Each cloud of rows lies close to a flat space through zero, with a little noise off it, and is much wider in some directions of that space than in others. After each cloud: how many dimensions does that space have?

[[  3  -2  -2  -5   5   2   0   6  -2   6   2   2  -1  -2   1  -1   3  -3
   -1  -2  -5  -2  -2]
 [  1   4   6  13 -15  -6  -1  -4   5  -8  -1  -4  -3   9 -18  -7  -1  10
    3  14  14  15  -1]
 [  7  -5   1  -8   1   5  -3   9   3   1   4   5   1  -6   7   5   1  -8
   -3  -5  -5 -14  -8]
 [ -8  -3  -8  -7   7  10   7 -10 -14   0 -11 -14  -3  -3   7   2   0   6
   -4  -2  -3   4  11]
 [ -6   1  -1   5  -5  -4   7  -6  -1  -9  -4  -7  -7   3  -9  -1   1  11
    3   4   4  14   3]
 [  9  -4  12  -1  -5  -4  -5  16  10   9  10  17   8  -1   1   1  -1 -14
   -7 -10  -1 -11 -14]
 [ -2  -1  -6  -4   6   6   2  -2  -7  -3  -7 -11  -4  -3  -1  -1   0   4
    3   1  -1  -2  13]
 [ -5   5   1   4  -8  -2   0  -1  -1  -3  -4   2  -4  -3  -3  -5   2   6
    6   7   9   4   6]
 [  8   3  24  12 -16 -16  -5   9  19  -6   7  16   3   6 -16  -6  -2  -4
   -2   7  18   5 -19]
 [  0   6   3   7 -10  -8   6   6   8  -6   1   4   0   5 -10  -3  -4   4
    1   4   8   6  -3]
 [  5  -4  -2  -6   8   0  -3   5  -3   1   0   3   1  -5   8   2   0  -6
   -4 -10 -12  -8  -8]
 [  2  -3   3   2  -2   1   1   9   4   8   5   6   7  -1   8   3  -1 -15
   -2  -6  -2 -11 -13]
 [ -7  -9 -26 -22  29  18   0 -11 -23  10  -6 -13   0 -12  24   3   1  -1
   -2 -18 -27 -13  16]
 [ -1   5   1   7 -11  -7   3  -5   5  -9   2   3  -2   7 -11  -4  -2   9
    2   8  13  10   2]
 [ -4  -7 -15 -16  16  11  -1  -1 -16   9  -1  -3   4  -9  21  -1   0 -12
   -5  -8 -25 -11   2]
 [ -5   5   0   4 -10  -5   1  -4   5  -9  -4  -3  -6   8 -10  -5  -1   9
    7  10  14  14   3]
 [  0   5  11  15 -13 -13   4   0  15 -10   0   1  -1  10 -20  -4  -1  11
    2  12  19  11   0]
 [  1   1   4  10  -5  -4  -4   9   8  -4   1   9   0   4  -8   0  -3   5
    0   3   9   1  -8]
 [ -6  -5  -9  -5   7   3  -1  -6  -8   0  -9 -11  -4   0   2   3   1  10
    4  -2  -4   1  10]
 [  8  -4  11   3  -4  -4  -6  15   8   7  11  18   8  -1   1  -1  -8 -16
   -1   2  -1 -12 -18]
 [  1   5  11   7 -14  -5   1   5   9  -3   5   4  -3  -1 -11  -2   1   2
    3   5  12   5  -6]
 [ -1  -2  -1   4   0  -5   0  -3   0  -5  -4  -6  -4   0  -6   2   0   3
    3   5  -3   3   5]
 [ -8   4   2   6  -1  -6   3   0   0  -3  -2  -3  -3   4  -2   3  -1  10
    7   5   6   6   5]
 [ 15 -17 -11 -28  36  18 -20  11 -13  33  13   6  12 -21  41   7   2 -37
  -14 -30 -42 -35 -17]
 [ -4  -7 -23 -15  23  20  -7  -2 -19  10   1  -7   2 -14  27   7   3  -9
   -5 -20 -26 -16   7]
 [  5  -2  -3  -2   2   0  -3   1   2   7   2   3   3  -1   4  -1   4  -2
   -3  -4  -7  -5   0]
 [-12  -3 -16  -9  11   9   3 -10 -12  -1  -9 -21   0  -8   6   3   1   5
    3  -3 -10   2  17]
 [  8  -9   6  -9   6   3 -12  16   1  13   9  11   8  -7  18  -1   3 -22
  -12 -12 -11 -18 -16]]
  2

[[-15   6 -23  20  21  17  29   2 -14   5  20 -37 -13   0  44 -24 -10  25
   -3   3   2  25  -2]
 [  6  -5  36  16  -9  -9 -16  -8  22 -12  -1  -8  12   2 -11  22   3  -8
   -5  -1  -1  -2  -8]
 [-21   9 -43   8  21  19  37   7 -28  13  21 -28 -19   2  45 -34  -8  24
    3  -1   3  21   3]
 [ -1   0   0  -1  -3  -1   0  -1  -1   0   1   1  -1   1   1   0   3   0
    3   1  -2  -1   1]
 [ 15  -6  34   7 -10  -9 -24  -7  23 -14 -11   9  16  -1 -19  27   4 -11
   -7   5   0  -5  -5]
 [ -3  -3 -22   2  13  16  13   1 -11   5   8 -11  -3  -3  24 -18  -9  13
   -4   8   2  13  -3]
 [ -2   3  18   3 -11 -12  -8  -2   8  -6   1   3   0   4 -17  14   8  -9
    4  -8  -1  -8   5]
 [ -3   0   9   4  -3  -5  -1  -1   3  -1   0  -2  -1   0  -2   5   5  -1
    1  -3  -1   0   1]
 [ 21  -8  -4  -8   4   9 -10  -1   5  -1 -11  15  13  -7  -4   2 -11   0
   -6  11   0   4 -10]
 [ 12  -4 -10 -15  -2   4  -7   3   0   4  -9  18   6  -3  -7  -2  -6  -2
   -2   5   1  -5  -2]
 [ -1   0   3  14   6   6   7   0  -1  -2   7 -17  -2   0  15  -4  -3   8
   -2   2   0  11  -5]
 [ -5   5  -4 -14  -8  -7   2   3  -6   5  -2  14 -10   5 -14   0   7 -11
    7  -7  -3 -13   8]
 [ -6   5  18  -6 -19 -19  -7   1   7  -5  -2  13  -5   5 -26  15  13 -17
    9 -11  -4 -16  10]
 [  9  -6  -9   2  11  16   0   1   0   1  -3  -1   6  -3  13  -7 -12   8
   -6  11   0  10  -7]
 [  9  -4  16  12   6   3  -8  -3  12  -6   0 -11  10  -1   4   9  -4   1
   -7   9   1   8  -9]
 [ 19 -10  23  12   2   4 -18  -6  17 -12  -8   1  22  -4  -5  12  -7   2
  -12  13   2   4 -13]
 [-17   6 -15   5   4   6  19   3 -13   6  12 -17 -14   1  19 -15  -1   8
    4  -5  -1   8   4]
 [ -8   3 -10   8   7   6  14   0  -9   5   9 -14  -9   2  18 -12  -2   8
    4  -1   2   7  -1]
 [ 17  -7  23   7  -1   1 -17  -5  15  -9  -9   2  17  -3  -8  13  -4  -3
   -8  10   2   2  -9]
 [-12   4   3  14   1  -1   7  -1  -2  -2   9 -14  -9   2   8   0   3   3
    2  -6   2   6   3]
 [ -6   4   2  -7  -9 -10  -1   2  -1   0  -2  10  -7   2 -14   5  10 -10
    4  -9  -1 -11   6]
 [ 11  -7  -1   8  10  13  -3  -3   5  -2  -2  -5  12  -6  14  -3 -13  10
   -9  13   1  13 -12]
 [ 15  -6  39   7 -13 -13 -26  -6  25 -15 -10  11  18   0 -26  30   5 -16
   -5   3  -2  -8  -4]
 [-17   7 -19 -11  -3  -6  12   4 -17   8   6   2 -17   5   0 -11   9   2
   11 -11  -2  -7  13]
 [  8  -6 -13  -3  12  13   3   1  -5   4  -1   0   5  -6  15  -8 -10   9
   -4  12   0  11  -6]
 [  4  -2  -2  -3   4   2  -2  -1  -1   0  -3   4   3  -2   0  -1  -4   0
   -2   3   0  -1  -2]
 [ 35 -18  17   4  10  17 -26  -7  23  -7 -17   6  35  -8  -1   9 -19   2
  -22  24   3   9 -24]
 [ 24 -11  50  14  -9  -9 -35 -10  34 -20 -13   6  25  -3 -24  33   0 -15
  -10   9   2  -3 -14]]
  3

[[  3  -4   4  11  29 -17  17  -9 -20   0  27 -10   7  11 -15   4  19  -9
    1   6 -11   8   5]
 [ -3   5 -11   1   0   5   3 -12  -7  -2  -2   5  -3   5 -10   1   8  -4
  -21  -8 -10   0 -12]
 [ -2   3   0  11   6 -11   4  -4  -7   0   5   0   0  -2  -3   4   7  -4
   -3   0  -8  -2  -7]
 [ -3  16  -6   2  12  -8   7 -18   5  -5  16   2  10   0  -3  -5   6   7
    3   2  -3  -3 -14]
 [  2   0  -8  -2   3   9  -2 -13  -5   4  -6   2   0   7 -13  -2   2  -1
  -25  -7  -5   5  -5]
 [  0 -21   5   4  -8  -4   5  35 -10   1   1  -7 -11  13  13  19   8  -4
   25   8   5  -4  25]
 [ -3 -12   3   3 -10   1   0   3  -2   0  -4  -6   2   7  -8   0   8 -17
   -7  -4  13  18  23]
 [ -4   5  -1  12   4 -10   6 -17 -13  -3   5   1  -1  -3 -16   2  13 -16
  -19  -5 -12   5  -4]
 [ -1   9   1  -8   8   4  -8   1   9 -15  -7  -1  -9  -8  11  -1  -6   6
   -1   4   4 -19 -12]
 [  3  -5   4  -7  -4  15  -5 -10 -13  10  -1   7  -6 -13 -14  -7 -13  -5
    2  -5 -20   1  -1]
 [  1 -10  -4   0 -16   5   0  23   1   6 -11   3  -6   9   8  10  -2   4
    4   1   4  -4   6]
 [ -2   5 -13  12 -13  -9   5  -1   2  12 -10   7   2   3   1   5   3   7
  -12 -10  -5   3 -12]
 [ -9  24 -18   4  10  -8   7 -24   9 -12  12   8   7  -1  -4  -3  12   6
  -14  -4  -5  -6 -27]
 [ -4  -4  -6  -3  -6   3   4   3  -3  -1   6   2  -3   4  -1   4   7  -2
    7   0  -1  -1   3]
 [ -6   1  -7   5  -1  -7   9   9  -1  -7   5   0  -5   6   6   9  11  -1
    5   2   1  -5  -1]
 [ -4 -18   8  -1 -31   8  -8  30  -1   7 -14   4 -14 -11   8   7 -10  -9
   22  -1   5   1  20]
 [  7 -19  14  -8 -12  21  -6   6 -15  18  -5   3  -3  -7 -13  -7 -18  -6
   10  -2 -11  11  17]
 [  6  10   8  -1  19  -3  -4 -18   0  -3   4  -3   5  -8  -6 -11  -7   1
   -9   3  -5  -1 -12]
 [  6 -11   9   4   9  -5   5   1 -13  12   8  -5   2   3  -8   0   0  -3
    6   2 -10   8   8]
 [  4   0   8 -15  -1  20 -15 -11   2  -7 -12   1  -3 -14  -7 -12 -16  -8
  -12  -2   1   2  -2]
 [ -5  11  -6  12   5 -20   9   2   1  -2  10   4  -1  -4   8   8   8   6
    9   3  -7  -9 -13]
 [ -3   7 -10   5  -8  -3   3   0  12   6  -1   7   9   0   7  -2   0  11
    4  -3   5   3  -7]
 [ -7 -16 -14   2 -34  13   4  21 -14  16  -7  15 -17   3  -5  15   4  -4
    3 -12 -18  -2   3]
 [ -2  -3   4   7  16 -13  12   5 -11  -7  20  -5  -2   2   1   7  14  -6
   15  10  -6  -4   6]
 [  1  -9  19  27   5 -32   2  16 -17   4  -5  -9  -8 -12   0  13   4 -17
    1   4  -6   3  12]
 [  0  -7  -1  -8  -9  12  -6   8   3  -2  -9  -1  -2   5   1  -3  -4  -3
   -2   1   8   4  11]
 [ -8   1   0  17   7 -27  11   7  -3 -10  11  -9   1   5   4  13  23  -9
    4   4   7   3   8]
 [ 11 -21  21 -15   2  22  -7   8 -19  15   7   1 -10 -13 -10  -6 -21  -4
   28   5 -19  -2  15]]
  8

[[-17  17   7 -25   6  -8   9   3   1   2   5 -29   0  19  23 -18  -1   5
    5 -19   7   5  -1]
 [-10  -2   7  -6  -2   2  10  -7   1   5   3  -4   2   3  11  -9  -7  -5
   -6  -8  -4   4  -5]
 [  0   9  -9 -14   9   0  -6   9  -4  -2   3 -13  -3   4   0   0   7  12
   11   3   6  -9   8]
 [ -3   3   3  -3   3   0   1   1  -1   2   2  -4  -3   0   4  -8   1   1
    2  -3  -2  -1  -4]
 [ 26 -24 -20  32   1   1 -20   4  -7 -10  -3  33  -4 -20 -37  26   9   8
    2  28  -2  -7   5]
 [  4  -2  -1   2   4  -1  -5   4   4   2   4   3   0  -1  -2   6   0   1
    0   5   2  -1   0]
 [ 16 -11  -8  23  -1   2 -15  -3  -1  -4  -4  22   2 -11 -23  17   0  -2
   -4  16  -3  -2  -1]
 [ -6  10  -5 -17   5  -5  -4  10   0  -2   7 -22  -1   5  14  -9   9  12
    9  -6   7  -5   4]
 [  8  -7  -3   5  -3   2   1  -9  -1   3  -1   5   3  -3  -7   6  -4  -2
   -3   1   3   1  -1]
 [  1  -4   3   7   1   0  -2   0   5   3  -1   5   5  -3  -4   4  -6  -4
   -3   0  -4   1  -1]
 [ -1  -4   1   8   2   3  -2  -1  -2   1  -4   1   3  -4   2   5   1   0
    1   1  -3   4   0]
 [ -1  -3   6   8  -5   5   3  -8   4   5  -5   9   3  -4  -2   4  -5  -6
   -8  -1  -6   4 -10]
 [  8 -13   0  21  -9   8  -7  -9   5   2  -7  22   5 -12 -15  12  -6  -8
   -7   9  -7   0  -1]
 [ 11  -4 -11   8   4  -4 -16   6  -6  -8  -3   7  -5  -4 -15   8   8   8
    6  16   1  -5   6]
 [ -4   8   1  -8   4  -4   2   3  -5   1   7 -16  -3   7  10  -7   2   4
    2  -6   4  -2   3]
 [  3  -6  -6   6  -1  -1  -3   1   1  -2  -1   4   2  -3  -6   9  -2   3
    2   3  -1  -1   3]
 [ -1   9  -4 -10   7  -2  -8   6  -5  -6   1 -12  -3   4   3  -2  13  14
    9  -1   5  -6   6]
 [-12   6  10 -11  -1   2  11  -2   2   3  -1 -10   2   7  15 -15  -5  -9
   -4 -10   2   9  -3]
 [  5 -14   8  21  -7   9   7  -8   3   7  -1  22   0 -11 -10  14 -10 -11
  -13   2  -8   7  -8]
 [-16   8   8 -12   1   3  15  -7   5   5   0 -11   3   6  19 -13  -6  -7
  -11 -14  -4   9  -8]
 [  9 -12  -1  22  -8   6  -5  -7   2   4  -6  19  -5  -6 -10  16  -5  -7
  -12   8  -8   2  -3]
 [  2  -2   1   6   0   1  -1  -2   1  -4  -2   5  -2  -4  -8   3   0  -2
   -2   4   0   0  -2]
 [ -9   9   7  -9   1   0   6   1   4  -1  -3  -8  -4   3   9  -6   0  -2
    0 -10   2   3  -1]
 [  8  -3 -14   1   5  -6 -10   8  -6  -6   1  -6  -6   0  -8   7   8  10
   12  10   5  -6   4]
 [ -7   3  11  -5  -2   3   6  -4   4   3  -2  -2   2   1   5  -4 -12  -7
   -8  -9  -2   5  -5]
 [-10   2   6   0   3   6   7  -2   5   0   1  -2  -2   7   9  -6  -5  -8
   -3  -9  -7   5  -1]
 [  8  -7  -8  15  -2   0  -7   2  -1   1  -2   9   0  -8 -14   9   7   3
    7   7   1  -1  -2]
 [  1   5  -9  -6   5  -8  -4   5  -4  -3   6 -10  -5   4  -1  -3  11   8
    8   3   2  -4   4]]
  2

[[ -1  -3  -6  -9  -1   4  11   5   6 -12   7  -6  -1   3   3   7  14   1
   10 -12   3  -1  -6]
 [-19   1   5   7 -38 -14  -4   5   0 -12 -17   6 -27   5   2  23 -11  -4
    7  12  21 -19   1]
 [ -5  27   0  -7 -22 -13  16   3  -4   2 -10  12  -8 -19   6  -1 -14 -14
    4   6  -9 -11  29]
 [-28 -21 -15   6   8 -23  -5 -17  11  26  -5  -6  -5  10  16   8  13  35
   -8 -17  -1  -8  -1]
 [ -5 -12   6   0  -1 -22   9  -7   9   2   6   8 -19   9  -3  29   5   0
    5  -4   7   0 -25]
 [ 14   0  -2 -10 -15 -35   9  17  -7  20  13  11  24 -22   6 -12 -28 -17
   -2  -5 -15   7  10]
 [ -4 -10  -3  -4 -17 -31  16   7  -6   5   8   5  -2   3  14  14   9  15
   -1  -1   7  -4  -6]
 [ -3   5   7  17 -41 -13 -19  11  -7   4 -13  10 -12  -5  -8   6 -38 -16
   -2  17  10  -7   8]
 [  8   9  -2   2  15  22  -9  -3   7  -2  -4  -8   4   0 -11  -8  -1  -6
   -1  -5  -8   8   3]
 [-17  -9  -1  14 -27  -4 -17   8  -6  -8 -18  -2 -15  13   3   9  -5  15
   -4  18  26 -15   3]
 [-13  -6   0  -5  -1 -31   4  25  10  -1 -14   0 -11   6   5  19   6  15
   -7   9  18 -15  -3]
 [  3 -13   6   0   6 -21  -2 -10  -4   1  17  13   1   0  -6   8  -8  -3
    6  25   0   9 -12]
 [  8  15 -10  -6  -5  -2  15  -6  -6  11   7   5  10 -14   6 -11   0   1
    0   0 -18   6  22]
 [ 11   1  15   6  -6   3  -7   8 -18   3  -4   5   7  -3   0 -14 -12 -12
  -10  12   4   0   0]
 [  3  21   8 -17  11  -4  14  19   5   1 -11  -2   8 -20   7 -13  -6 -27
   -4 -18 -10 -12  15]
 [-10 -29 -13  17 -27 -13 -37   0   3  -5   6   0   7   7 -11   4 -31   6
   13  23  16   5  -5]
 [  9   6   5  -7 -25 -21  21   2 -22   1  12  16   2 -11   9  -2  -5  -9
    2  18  -4   1   8]
 [  9  -6  -2   3 -13   4  -1   0  -4  -5   9   1   2   3  -5   2  -3  -4
    7  -1   3   7  -7]
 [ 19   9   7 -12   4  13  -4  21 -27 -22   9   4  41 -17   2 -47 -14 -20
    0  32   0   1  20]
 [ 19  -1  -4  10   7  -3  -4  -8 -12  22  12   7  12  -1  -8  -8  -8  15
  -13  21 -15  22   3]
 [  9   9  24  -5   6  19   0 -14 -12 -24   9  12  -4  -7  -9  -8  -8 -38
   14  19   3   0  -8]
 [  2  16   6  -4  11  15   0  -1  -4 -10  -5  -1   3  -7  -2 -15   0  -9
    0  10  -4  -3  14]
 [ -2  18  26   7  15   9  -5 -25  -6  14 -13  10 -12 -10  -4 -11 -15 -27
  -11   0 -15  -6   6]
 [  5   4   0 -11  13  11   5  -8  -9 -17  13   4  17 -11   1 -21   0 -15
   11  11  -6   3   8]
 [  8  16  39 -14  33  25  17   4  -2 -30  -9   2 -21   7  -5   5  26 -31
    0   2  14 -13 -25]
 [-27  17 -19  -5   7  24   8 -13  19 -17 -17 -13 -23   7   7  10  33  22
   11 -10   3 -18  21]
 [ 10 -24  16  -4  49  -6  -3  -3  -6  11  15  -1  24   6   3 -16  11   6
  -14   0  -4  10 -25]
 [-27 -34   4  14  21   4 -21 -24  11  13  -8 -14  -8  24  12   6  17  22
   -7 -31  10  -7 -28]]
  10

[[ -6   7  16  -7  -4  -3 -14   8  -4   2  -8  -4 -13  11  14  -8  12 -18
    5 -22  -8 -13   4]
 [ -7  12  -6  -6 -17  23   9   2 -15  17  25  24 -11   7  17  -1   0   2
   15   1   7  -6  17]
 [  5  13  13  16  -4   4 -17   6   1   2   6   2  -8  -5  -7 -17  22  -8
    8 -27   0 -27   5]
 [ 34  -7   1   9 -18 -26  -2  -7   8 -19  12 -16  23   2   2 -33   8  -2
    6   4 -22 -20  17]
 [-11   7   5 -28  13  10  -2   7  -3   7 -15  -3 -16  18  23  19  -1  -6
   -6  -7  -5  15   3]
 [ -3 -14   5  32 -10 -17 -13 -17  -1  -8 -10   9   5 -10  -7 -23   6  -4
   10   5  -2  -7 -13]
 [  6  -7  10  -2  -2 -24   6  -7 -12  -7   9  -4 -16  23  13   0   2  -6
  -27 -10   2   3   0]
 [-21   8   2  -2   3  28 -13  14  10  15   7  -2   7 -23 -17  23 -13  19
   21 -18  15   2 -24]
 [ 39   7 -21 -30 -19  24   8  18 -24  16  30  24 -20   5  35   3  -5  12
   26  33  -2   8   3]
 [-13   3  18 -16   1   1   7   8  -6  -8  -4  19 -21   8 -11  20  15  -9
  -20 -25  -9  -1   7]
 [  1   3 -12   7   5  20   3   1  -1  10   7   6   7   2  -5  -5  12  -9
   16  -8  -2  -6  29]
 [ -2  16   3  13 -24  10 -16  -7  -3   0  -5 -13  17  -6   7 -15   4 -10
   42  16 -22 -26   7]
 [-16  18   5  16   6 -14 -14   1   0   0   3   1 -11   9  -1 -14  -6   4
  -17  -7  16 -13 -12]
 [ -4  12   7   2   8   2 -11   6  -2   8   3  -8  -3 -20 -16  32 -19  21
   -1 -11  13   9 -17]
 [ -3 -14  19 -21  20 -11   4  17 -14   2 -30   0 -32  36  25  -2   5 -41
  -18 -14 -11  35  -5]
 [-16   5   5   8   9   1 -11  -5  12   3 -15  -5  19   1  -9   4  -6   0
   11 -16 -14   8  18]
 [  8  -5  14 -25   5   5   9  18 -17  -2   1   7 -16 -20  -4  32  -9   0
   -2  -7   3  29  -6]
 [-13  15   4   6 -13   5 -19   3 -12  -2  15  -1   4  11   1   2   5  -2
   27 -12 -18 -19   8]
 [ -2  -2   8  -3  -2   3   6  12  -1  10  13   4  -3 -24 -24  27 -15  16
   -6 -19  20   9 -16]
 [-13  -7 -18  -3  18   8   6   0   1  -3   5   3   6   6   1  -9  11  -7
   -4  -2   6  -2  22]
 [-13   1   7   1  -1  -1   5  -3 -12   1   9  12 -11   3  17  -9  -8  -3
   -5   1  13  15   1]
 [-19  -3 -13  12  21   1   2   0  -5  -3   3  11   9  17 -17   3   2  -8
    1  -6  -7  13  24]
 [  3   4   0   8 -11 -14   7 -11  -3 -11  -3   8  -7  11   4 -24  19 -13
  -15  11  -6 -26  17]
 [ 28   6 -14  10 -49 -12   4  -5  -2  -2  31   9   4  -8  -4 -18   0  22
    8  31   1 -48 -16]
 [  6 -14  22 -16   1 -16   6  -2   1  -2 -33 -18 -18  -6  19   3  -7 -14
  -22   6   7  19 -31]
 [  8  15 -23 -15 -21  16  11  11  -1  17  17 -13  10  -4  -2  18 -15  13
   14  28   5 -26  -2]
 [ 18   1  -4  -7   0   6   9 -10   8 -21  -4  -2   2  10  19 -33  26 -12
   -5  24 -17 -11  13]
 [ 12 -15   4 -21  24  12   8  -1  -4  -8  -4   8   3 -26   4  20   1   5
    2 -10  -1  42  25]]
  16
